All groups share one centre, and each spreads out both ways along 6 directions, with some noise.
In the rows, zero is written as 128.
Some rows, each with its group after it:
[120 142 123 114 135 104 157 154 157] -> j932
[169 164 148 143 126 118 162 160 148] -> j16
[110 132 120 132 101 109 124 143  97] -> j386
[133 132 118 127 118 115 107 111 142] -> j932
[111 142 134 130 146 166 186 167 156] -> j218
[159 189 113 107 116 143 140 103 147] -> j354
[116 108 131 119 162 153 150 176 134] -> j218
[156 115 137 118 150 145 127 146 128] -> j386
[133 123 112  93 117  80 128 123 165] -> j71
[139 131 138 147 146 155 117 127 106] -> j354
[134 128 135  99 161  96 162 154 172] -> j71
[142 139 123 131 119 147 140 169 105] -> j932
[167 147 112 146 112 117  68 131 103] -> j386
[141 120 105 115  87 144 114 109 150] -> j354
[148  79 146  99 160 130 110  80 138] -> j386
[124 174  97 131 123 106 107 128 168] -> j71
[142 125 115 131 127 105 109 159 153] -> j354
[149 129 128 126 126 145 121 107 145] -> j218
[155  72 138  95 143 107  85  73 125] -> j386
[175 123 175 122 178 122 156 125 157] -> j16
[135 118 132 137 124 130  97 117  90] -> j932
[117  95 141  92 146 105 159 141 130] -> j386
[101 120 134 130 141 158 152  93 170] -> j932
[142 146 142 159 132 161 138 150 104] -> j16
[138 106 140 118 148 126 118 113 124] -> j932
[121 104 141 102 128 106 169 153 127] -> j71
[103 116 135 133 128 133 142 133 103] -> j932
[111 147 100 149  92 158 121 151 109] -> j16
[117 104 147 126 142 113 127 124  87] -> j16
[126 135 131 129 144 141 137 132 143] -> j71
[127 102 119 118 113 181 137 119 137] -> j218
[123 116 142 120 157  99 128 143 112] -> j218
[137 156 119 124 134 146 156 146 181] -> j386
[143  92 143  79 164 116 153 129 167] -> j386
[ 95 117 151 131 167 116 152 141 104] -> j71
[152  93 119 119 122 153  84 109 116] -> j218
[131 129 130 121 134 149 146 129 146] -> j354
[111 122 143 108 144 128 177 124 158] -> j218
[149 131 140 122 197 108 108 138 146] -> j16
[104 104 147 118 160  98 152 150 124] -> j354
[145 112 142 147 167 168 126 152 155] -> j354
[ 50 118 124 140 126 143 133  92  91] -> j71
[135 124 140 149 174 158 118 175 102] -> j218
[143 128 131 125 151 101 107 133 122] -> j16
[ 66 113  79 140  91 173  90 129  74] -> j16
[108 140 134 160 134 178 149 142 116] -> j932
[142  85 132  86 134 123 127  87 168] -> j354
[111 117 133 138 141 136 115 110 104] -> j71

New rows. What belongs after each?
[134 137 131 159 136 169 115 150  93] -> j218
[ 71 127  88 118  83 137 135 145 120] -> j16
[118 109 135 134 143 138 124 151  93] -> j218
[ 95 130 113 116 116 125 153 150 139] -> j16
[126 155 115 134 101 130 125 130  97] -> j354
[101 115 133 102 154  96 155 144 142] -> j16
[121 109 131 131 118 116 116 154  63] -> j386
[148 104 136 115 142 131 114 134 114] -> j386
[138 161 126 168 107 156 110 130  94] -> j218
[125  96 122  99 137 116 127 138 139] -> j218
[154 126 120 128 132 131  95 126 128] -> j218
[158 144 130 146 125 163 132 164 122] -> j71
[143 116 125 109 122 151 143 137 136] -> j932
[126 130  95 128 125 148  83 124 134] -> j16
[115 100 131 118 155 161 126 114 126] -> j16
[131 162 102 163 105 192  98 105 136] -> j71
[125 107 153 117 139 120 173 175 109] -> j71
[118 107 129 118 110 134 138 137  96] -> j932
[158 113 121  95 100  86  95  61 149] -> j218
[109 106 123  91 104 128 166 103 163] -> j218
[145 136 156 146 155 160 131  94 122] -> j218
[156 130 118 110 107 156 149 175 120] -> j932
[128 152 124 167 139 111 115 201 120] -> j354
[131  99 144 151 158 200 114 140  88] -> j218
[121 131 128 141  97 145 127 107 102] -> j218
[131 136 152 137 194 114 146 175 141] -> j354
[116 108 154 121 131  95 155 133 100] -> j16
[100  79 136 120 139 131 104  99  78] -> j16
[104 104 128 159 121 151 130 174 111] -> j354
[121 141 114 136  83 155 132 123 120] -> j218
[137 166 114  91 127  65 148 144 171] -> j354
[117 128 129 123 137  73 127 160 123] -> j354
[115  76 140 116 136 110 119 119 115] -> j354
[152 145 123 111 130 122 122 112 142] -> j354
[139 101 113 104  92 167 140 134 132] -> j386
[106 139 135 161 134 167 154 175 112] -> j354
[113 133 127 115 122 125 163 139 150] -> j218
[142 166 140 124 159 111 134 129 108] -> j354
[129 129 135  98 132 100 130  91 102] -> j354
[103 131 125 123 131 113 137 133 126] -> j71
[151 123 129 112 128 145 149 143 162] -> j71
[109 134 162 153 139 144 154 100  86] -> j218
[109 108 127 127 119 175 141 118 119] -> j16
[131 132 139 138 118 162 139  96 125] -> j218
[194 143 139 143 166 143  87 120 144] -> j16
[117 111 136 108 129 122 149 113 138] -> j218
[113 147 129 149 122 110 117 140  95] -> j386
[170 151 115 133 120 162 126 143 168] -> j71
[119 131 139 105 145 124 182 149 171] -> j16
[123 111 112 122 109 113 102 143 102] -> j218
[129 132 127 124 119 141 130 115 110] -> j354
[106 132 107 108 106 124 144 115 161] -> j71
[138 115 145 134 127 182 134  81 128] -> j218
[129 123 151 131 149 137 156 140 126] -> j16
[142 121 131 114 123 127 103  85  97] -> j354
[126 121 131 139 130 168 140 142 138] -> j354
[103 110 111 126  92 165 144 144 113] -> j218
[151 124 136 141 111 153 140 171  95] -> j71
[139 154 133 137 167 118 134 180 140] -> j218
[109 156 107 119 109 100 147 156 154] -> j71
[143 135 106 151  96 184  96 119 111] -> j16
[105  85 148 161 168 110 118 191 107] -> j354
[125 108 115 139 123 103 113 176 150] -> j354
[ 89 149 126 155 134 152 149 109 171] -> j932
[154 158 124 168 147 142  69 125  98] -> j71
[112 116 111 143  80 166 126 133 107] -> j354
[159 126 112 127 119 142  92 119 133] -> j218
[ 96 132 109  99 112 112 159 124 172] -> j71
[137 138 143 134 131 111 145 148 118] -> j16
[167 130 160 132 148 139 154 129 146] -> j16
[141 110 138 101 159 139 160 144 163] -> j386
[ 95 113 122 116 173 125 123 141 130] -> j16
[134 110 149 124 151 155 147 119 130] -> j16
[147 160 123 119 110  95 130 109 159] -> j218
[154 137 141 135 116 117 139 135 124] -> j16
[155 116 133 111 158  99 109 126 158] -> j354
[152 139 131 142 117 147 129 131 127] -> j16
[ 80 131 135 119 134  96 162 117 143] -> j386
[115 135 138 143 172 124 107 111 117] -> j71
[150 141 148 150 156  85  83 120  80] -> j218
[149 144 121 131 118 134 141 164 142] -> j71
[118 108 125 148 123 148 125 156 128] -> j354
[143 133 137 152 138 136 108 149  91] -> j71
[145 124 114 108 107 100 118 130 141] -> j71
